The rows of each matrix lie in a flat space through zero, up to rounding. After each matrix: how many dimensions does the smallest such space have?
In the rows, 128 means zero.

[[134 146 114 137  79 130 104 118  75 143 118 166 132 112 117 147 101 161
  160 151 145 110 120 131 156]
 [146 120 158 145  89 101 150 119 108 138 116 129 120 141 147 136 114 122
  137 120 117 133 121 129 137]
 [114 158  88 100 154 136 114 141 144 134 110 139 123 132  99 100 132 147
  135 188 158 106 117  89 148]
 [137 145 100 135 114 126 118 129 129 143  97 135 116 119 130 115 154 118
  124 153 142 135 148 138 124]
 [ 79  89 154 114 129  99 148 115 135 127  87 123 128 130 182 123 109 113
  143  98 102 107  97 147  88]
 [130 101 136 126  99 119  84 120  98 122  98 144 119 116 124 136 144 136
  159 104 115  89 156 154 118]
 [104 150 114 118 148  84 185 132 174 107  91 100 121 160 160 103 109  79
  114 145 125 156  73 140 126]
 [118 119 141 129 115 120 132 106 109 129 118 129 138 129 159 143 103 116
  131 117 126 125 117 148 112]
 [ 75 108 144 129 135  98 174 109 164 129  72 115 122 155 193 112 124  74
  118 124 113 138 101 166  99]
 [143 138 134 143 127 122 107 129 129 172 106 126 114 126 124  99 119 135
  120 174 147 122 128 110 136]
 [118 116 110  97  87  98  91 118  72 106  61 164 116 122 122 142 116 162
  189 120 123  58 141 123 141]
 [166 129 139 135 123 144 100 129 115 126 164 126 131 127  96 136 147 132
  127 125 133 127 155 124 136]
 [132 120 123 116 128 119 121 138 122 114 116 131 119 126 114 128 134 145
  142 113 118 109 141 112 135]
 [112 141 132 119 130 116 160 129 155 126 122 127 126 163 129 109 134 106
  134 165 137 133  94 120 141]
 [117 147  99 130 182 124 160 159 193 124 122  96 114 129 123  93 138 114
   87 137 125 167 118 115 130]
 [147 136 100 115 123 136 103 143 112  99 142 136 128 109  93 141 146 149
  144 109 125 118 149 125 135]
 [101 114 132 154 109 144 109 103 124 119 116 147 134 134 138 146 138 100
  129 114 124 133 143 203 133]
 [161 122 147 118 113 136  79 116  74 135 162 132 145 106 114 149 100 157
  148 120 137  97 130 112 116]
 [160 137 135 124 143 159 114 131 118 120 189 127 142 134  87 144 129 148
  120 132 141 129 145  97 151]
 [151 120 188 153  98 104 145 117 124 174 120 125 113 165 137 109 114 120
  132 167 132 125 111 104 151]
 [145 117 158 142 102 115 125 126 113 147 123 133 118 137 125 125 124 137
  141 132 123 118 129 117 142]
 [110 133 106 135 107  89 156 125 138 122  58 127 109 133 167 118 133  97
  129 125 118 141 124 161 120]
 [120 121 117 148  97 156  73 117 101 128 141 155 141  94 118 149 143 130
  145 111 129 124 143 196 115]
 [131 129  89 138 147 154 140 148 166 110 123 124 112 120 115 125 203 112
   97 104 117 161 196 143 125]
 [156 137 148 124  88 118 126 112  99 136 141 136 135 141 130 135 133 116
  151 151 142 120 115 125 123]]

11

[[158 104 104 159 119 141 111 116 153 134 128 156 136 129 151 129 134 131
  133 123 151 139 112 121 123]
 [104 180 166 147 150  98 139 113 165 129 102 147 149 121 148 118 121 125
  111 118 115 168 157 143 140]
 [104 166 142 158  89 112 119 124 158 144 124 151 142 124 144 123 123 134
   96 125 119 126 118 108 153]
 [159 147 158 116 131 137 154 135 134 103 141 107 104 132 135 127 137 150
  171 126 152 108 132 134 162]
 [119 150  89 131 120 109 125 156 119 155 158 133 141  92  97 133 137 144
   60 160 111 119 160 126 138]
 [141  98 112 137 109 166 145 110 127 126 170 118  91 119 126 103 128  98
  147 129 139 110 116 110 150]
 [111 139 119 154 125 145 165 142 109 124 142 101 136 122 120 134 140 141
  123 155 136 108 108 137 135]
 [116 113 124 135 156 110 142 147 135 130 114 129 124 137 118 119 150 112
  127 136 141 121 123 146 121]
 [153 165 158 134 119 127 109 135 122 116 175 127 115 137 131 140 105 149
  127 126 135 144 149 100 169]
 [134 129 144 103 155 126 124 130 116 120 108 111 148 126 122 108 137 126
  124 121 120 137 144 144  98]
 [128 102 124 141 158 170 142 114 175 108 212 102 111 113 146  83 158 138
  133 151 131 142 141  89 137]
 [156 147 151 107 133 118 101 129 127 111 102 134 141 141 124 118 120 125
  171 141 140 121 128 171  93]
 [136 149 142 104 141  91 136 124 115 148 111 141 143 140 123 121 138 100
  111 132 148 130 124 171 165]
 [129 121 124 132  92 119 122 137 137 126 113 141 140 142 112 136 108 136
  132 121 104 133 125 125 126]
 [151 148 144 135  97 126 120 118 131 122 146 124 123 112 167 144 112 149
  144 147 148 113 156 117 125]
 [129 118 123 127 133 103 134 119 140 108  83 118 121 136 144 127 124 111
  147 118 106 105  99 133 110]
 [134 121 123 137 137 128 140 150 105 137 158 120 138 108 112 124 168 130
  117 137 150 129 115  94 133]
 [131 125 134 150 144  98 141 112 149 126 138 125 100 136 149 111 130 115
  126 115 127 145 109 109 128]
 [133 111  96 171  60 147 123 127 127 124 133 171 111 132 144 147 117 126
  162 139 145 160  70  91 114]
 [123 118 125 126 160 129 155 136 126 121 151 141 132 121 147 118 137 115
  139 145 130 147 149 104 121]
 [151 115 119 152 111 139 136 141 135 120 131 140 148 104 148 106 150 127
  145 130 158 170 147  82 108]
 [139 168 126 108 119 110 108 121 144 137 142 121 130 133 113 105 129 145
  160 147 170 151 134 148 138]
 [112 157 118 132 160 116 108 123 149 144 141 128 124 125 156  99 115 109
   70 149 147 134 185 156 144]
 [121 143 108 134 126 110 137 146 100 144  89 171 171 125 117 133  94 109
   91 104  82 148 156 112 119]
 [123 140 153 162 138 150 135 121 169  98 137  93 165 126 125 110 133 128
  114 121 108 138 144 119 178]]

21

[[136 151 141 114 144 141 143 126 146 129 133 130 139 115 142 133 130 126
  133 129 166 137 117 104 122]
 [151 106  94 122 143 123 133 118 106 143 126 144 147 120 122 136 137 112
  135 139 117 159 131 115 104]
 [141  94 142 160 110 132 108 127 135 122 137 137 119 114 132 119 134 135
  127 125 149 132 139 112 127]
 [114 122 160 198 125 102 116 107 111 123 143 152 140 131 112 120 111 164
  132 102 146  89 151 158 124]
 [144 143 110 125 125 129 141 135 143 151 144 126 142 138 132 124 130 133
  120 120 150 119 130 128 138]
 [141 123 132 102 129 102 119 127 122 118 121  87 112 121 146 132 108 139
  110 139 136 140 161 110 142]
 [143 133 108 116 141 119 149 119 142 149 135 127 135 122 110 150 165 132
  141 115 166 136 135 154 138]
 [126 118 127 107 135 127 119 135 119 133 151 133 112 138 138 130 130 133
  105 126 134 138 129 140 132]
 [146 106 135 111 143 122 142 119 161 107 113 130 107 147 110 112 139 126
  125 118 145 114 120 115 119]
 [129 143 122 123 151 118 149 133 107 157 133 114 118 128 111 126 117 123
  135 122 125 113 137 150 147]
 [133 126 137 143 144 121 135 151 113 133 122 127 141  94 130 147 109 152
  124 113 132 114 125 155 149]
 [130 144 137 152 126  87 127 133 130 114 127 187 129 120 106 137 144 115
  110 104 137 136 143 133 114]
 [139 147 119 140 142 112 135 112 107 118 141 129 105 121 132 145 141 152
  115 119 120 133 110 122 124]
 [115 120 114 131 138 121 122 138 147 128  94 120 121 140 114 125 135 119
  128 141 120 113 160 123 141]
 [142 122 132 112 132 146 110 138 110 111 130 106 132 114 150 109 105 167
  119 127 115 140 136 129 137]
 [133 136 119 120 124 132 150 130 112 126 147 137 145 125 109 143 157 125
  130 132 145 113 133 104 135]
 [130 137 134 111 130 108 165 130 139 117 109 144 141 135 105 157  92 133
  124 141 129 136 120 149 132]
 [126 112 135 164 133 139 132 133 126 123 152 115 152 119 167 125 133 148
  126 114 146 129 120 116 144]
 [133 135 127 132 120 110 141 105 125 135 124 110 115 128 119 130 124 126
  134 132 119  98 107 129 117]
 [129 139 125 102 120 139 115 126 118 122 113 104 119 141 127 132 141 114
  132 117 114 135 143 127 128]
 [166 117 149 146 150 136 166 134 145 125 132 137 120 120 115 145 129 146
  119 114 196 127 148  84 133]
 [137 159 132  89 119 140 136 138 114 113 114 136 133 113 140 113 136 129
   98 135 127 134 153 139 132]
 [117 131 139 151 130 161 135 129 120 137 125 143 110 160 136 133 120 120
  107 143 148 153 178 126 140]
 [104 115 112 158 128 110 154 140 115 150 155 133 122 123 129 104 149 116
  129 127  84 139 126 112 110]
 [122 104 127 124 138 142 138 132 119 147 149 114 124 141 137 135 132 144
  117 128 133 132 140 110 105]]

21

[[ 80  84 125  81 110 155 101 152 123 131 143 150 136 166 141 138 166  86
   91  87 136 160 121  75  92]
 [ 84  95 124 112 152 146 105 139 109  90 139  87 127  96 169 157 105 122
  137  68 131 137 142 131 132]
 [125 124 137 121 129 137 129 132 125 112 124 125 128 125 129 123 115 117
  127 121 122 133 139 119 139]
 [ 81 112 121  92 118 149 105 138 130 145 155 144 127 161 135 126 178 109
   84 105 143 127 109  87 109]
 [110 152 129 118 131 138 125 120 136 140 150 130 118 138 120 106 155 134
   98 138 137  93 116 113 148]
 [155 146 137 149 138 118 144 119 127 112 113 113 125 104 122 122  92 141
  152 144 117 119 143 152 153]
 [101 105 129 105 125 144 114 140 122 119 135 130 130 138 139 134 137 108
  113 101 130 142 130 105 118]
 [152 139 132 138 120 119 140 124 134 137 117 141 130 135 112 119 126 130
  133 152 123 129 128 132 128]
 [123 109 125 130 136 127 122 134 118 111 122 111 132 110 146 149 108 128
  147 105 126 144 137 140 121]
 [131  90 112 145 140 112 119 137 111 111 114 101 139  94 161 178  95 138
  175  93 127 164 136 166  97]
 [143 139 124 155 150 113 135 117 122 114 122  95 124  88 140 141  94 157
  162 128 125 115 136 170 145]
 [150  87 125 144 130 113 130 141 111 101  95 114 143 101 149 169  78 122
  180 103 115 181 150 158 100]
 [136 127 128 127 118 125 130 130 132 139 124 143 131 142 120 125 138 123
  124 137 128 135 124 122 117]
 [166  96 125 161 138 104 138 135 110  94  88 101 142  83 149 172  58 135
  199 111 110 176 156 179 111]
 [141 169 129 135 120 122 139 112 146 161 140 149 120 149 100  97 161 143
  104 171 135  91 109 123 142]
 [138 157 123 126 106 122 134 119 149 178 141 169 125 172  97 101 185 133
   93 171 139 106  98 109 117]
 [166 105 115 178 155  92 137 126 108  95  94  78 138  58 161 185  50 161
  216 108 116 160 151 209 115]
 [ 86 122 117 109 134 141 108 130 128 138 157 122 123 135 143 133 161 130
  102 104 144 112 111 113 122]
 [ 91 137 127  84  98 152 113 133 147 175 162 180 124 199 104  93 216 102
   51 142 147 110  94  60 111]
 [ 87  68 121 105 138 144 101 152 105  93 128 103 137 111 171 171 108 104
  142  58 128 172 143 121 101]
 [136 131 122 143 137 117 130 123 126 127 125 115 128 110 135 139 116 144
  147 128 128 125 128 151 128]
 [160 137 133 127  93 119 142 129 144 164 115 181 135 176  91 106 160 112
  110 172 125 143 116 105 105]
 [121 142 139 109 116 143 130 128 137 136 136 150 124 156 109  98 151 111
   94 143 128 116 125  94 141]
 [ 75 131 119  87 113 152 105 132 140 166 170 158 122 179 123 109 209 113
   60 121 151 105  94  74 113]
 [ 92 132 139 109 148 153 118 128 121  97 145 100 117 111 142 117 115 122
  111 101 128 105 141 113 166]]

4

[[145 132 138 131 130 104 117 120 150 114 143 129 121 131 132 129 115 110
  122 121 125 129 127 128 139]
 [132 136 129 130 124 129 107 134 128 147 132 115 130 134 133 118 144 118
  132 108 127 128 156 137 137]
 [138 129 193 145 125  92 153  92 140  98 168 120  82 143  67 123 100 121
  138 176 104 153  80 107 176]
 [131 130 145 132 127 118 140 123 137 112 135 127 116 130 114 133 119 125
  124 146 125 138 102 118 138]
 [130 124 125 127 163 115 113 126 157 150  97 128 135 100 127 124 141 118
  120 148 131 130 132 107  87]
 [104 129  92 118 115 178 147 163  90 141 107 126 155 129 150 138 160 156
  133  95 148 119 141 133 104]
 [117 107 153 140 113 147 211 156  95  66 162 154 131 144 118 148 122 160
  136 131 146 109  79  99 138]
 [120 134  92 123 126 163 156 189 123 110  95 148 168 120 164 164 148 133
  101  99 167 117 104 107  80]
 [150 128 140 137 157  90  95 123 178 136 112 135 129 108 129 123 118  91
  107 155 125 129 127 114 111]
 [114 147  98 112 150 141  66 110 136 216  73  89 131 104 122 104 167 123
  134 133 115 152 179 144  96]
 [143 132 168 135  97 107 162  95 112  73 194 137  90 167  87 136  76 132
  142 119 110 137  93 130 192]
 [129 115 120 127 128 126 154 148 135  89 137 145 142 122 165 143 128 135
  120 117 145 109 113 122 115]
 [121 130  82 116 135 155 131 168 129 131  90 142 165 111 170 150 147 132
  108 101 157 115 130 122  76]
 [131 134 143 130 100 129 144 120 108 104 167 122 111 156 118 129 116 135
  141 106 121 132 124 140 171]
 [132 133  67 114 127 150 118 164 129 122  87 165 170 118 172 160 110 120
   92  99 155 111 123 133  80]
 [129 118 123 133 124 138 148 164 123 104 136 143 150 129 160 137 141 131
  123 104 149 104 131 122 119]
 [115 144 100 119 141 160 122 148 118 167  76 128 147 116 110 141 144 130
  117 124 140 141 126 110  82]
 [110 118 121 125 118 156 160 133  91 123 132 135 132 135 120 131 130 159
  142 124 132 120 124 128 127]
 [122 132 138 124 120 133 136 101 107 134 142 120 108 141  92 123 117 142
  146 128 113 141 127 131 147]
 [121 108 176 146 148  95 131  99 155 133 119 117 101 106  99 104 124 124
  128 238 103 143  89 116 146]
 [125 127 104 125 131 148 146 167 125 115 110 145 157 121 155 149 140 132
  113 103 155 114 121 114  93]
 [129 128 153 138 130 119 109 117 129 152 137 109 115 132 111 104 141 120
  141 143 114 133 150 134 151]
 [127 156  80 102 132 141  79 104 127 179  93 113 130 124 123 131 126 124
  127  89 121 150 163 147 101]
 [128 137 107 118 107 133  99 107 114 144 130 122 122 140 133 122 110 128
  131 116 114 134 147 165 151]
 [139 137 176 138  87 104 138  80 111  96 192 115  76 171  80 119  82 127
  147 146  93 151 101 151 220]]

8
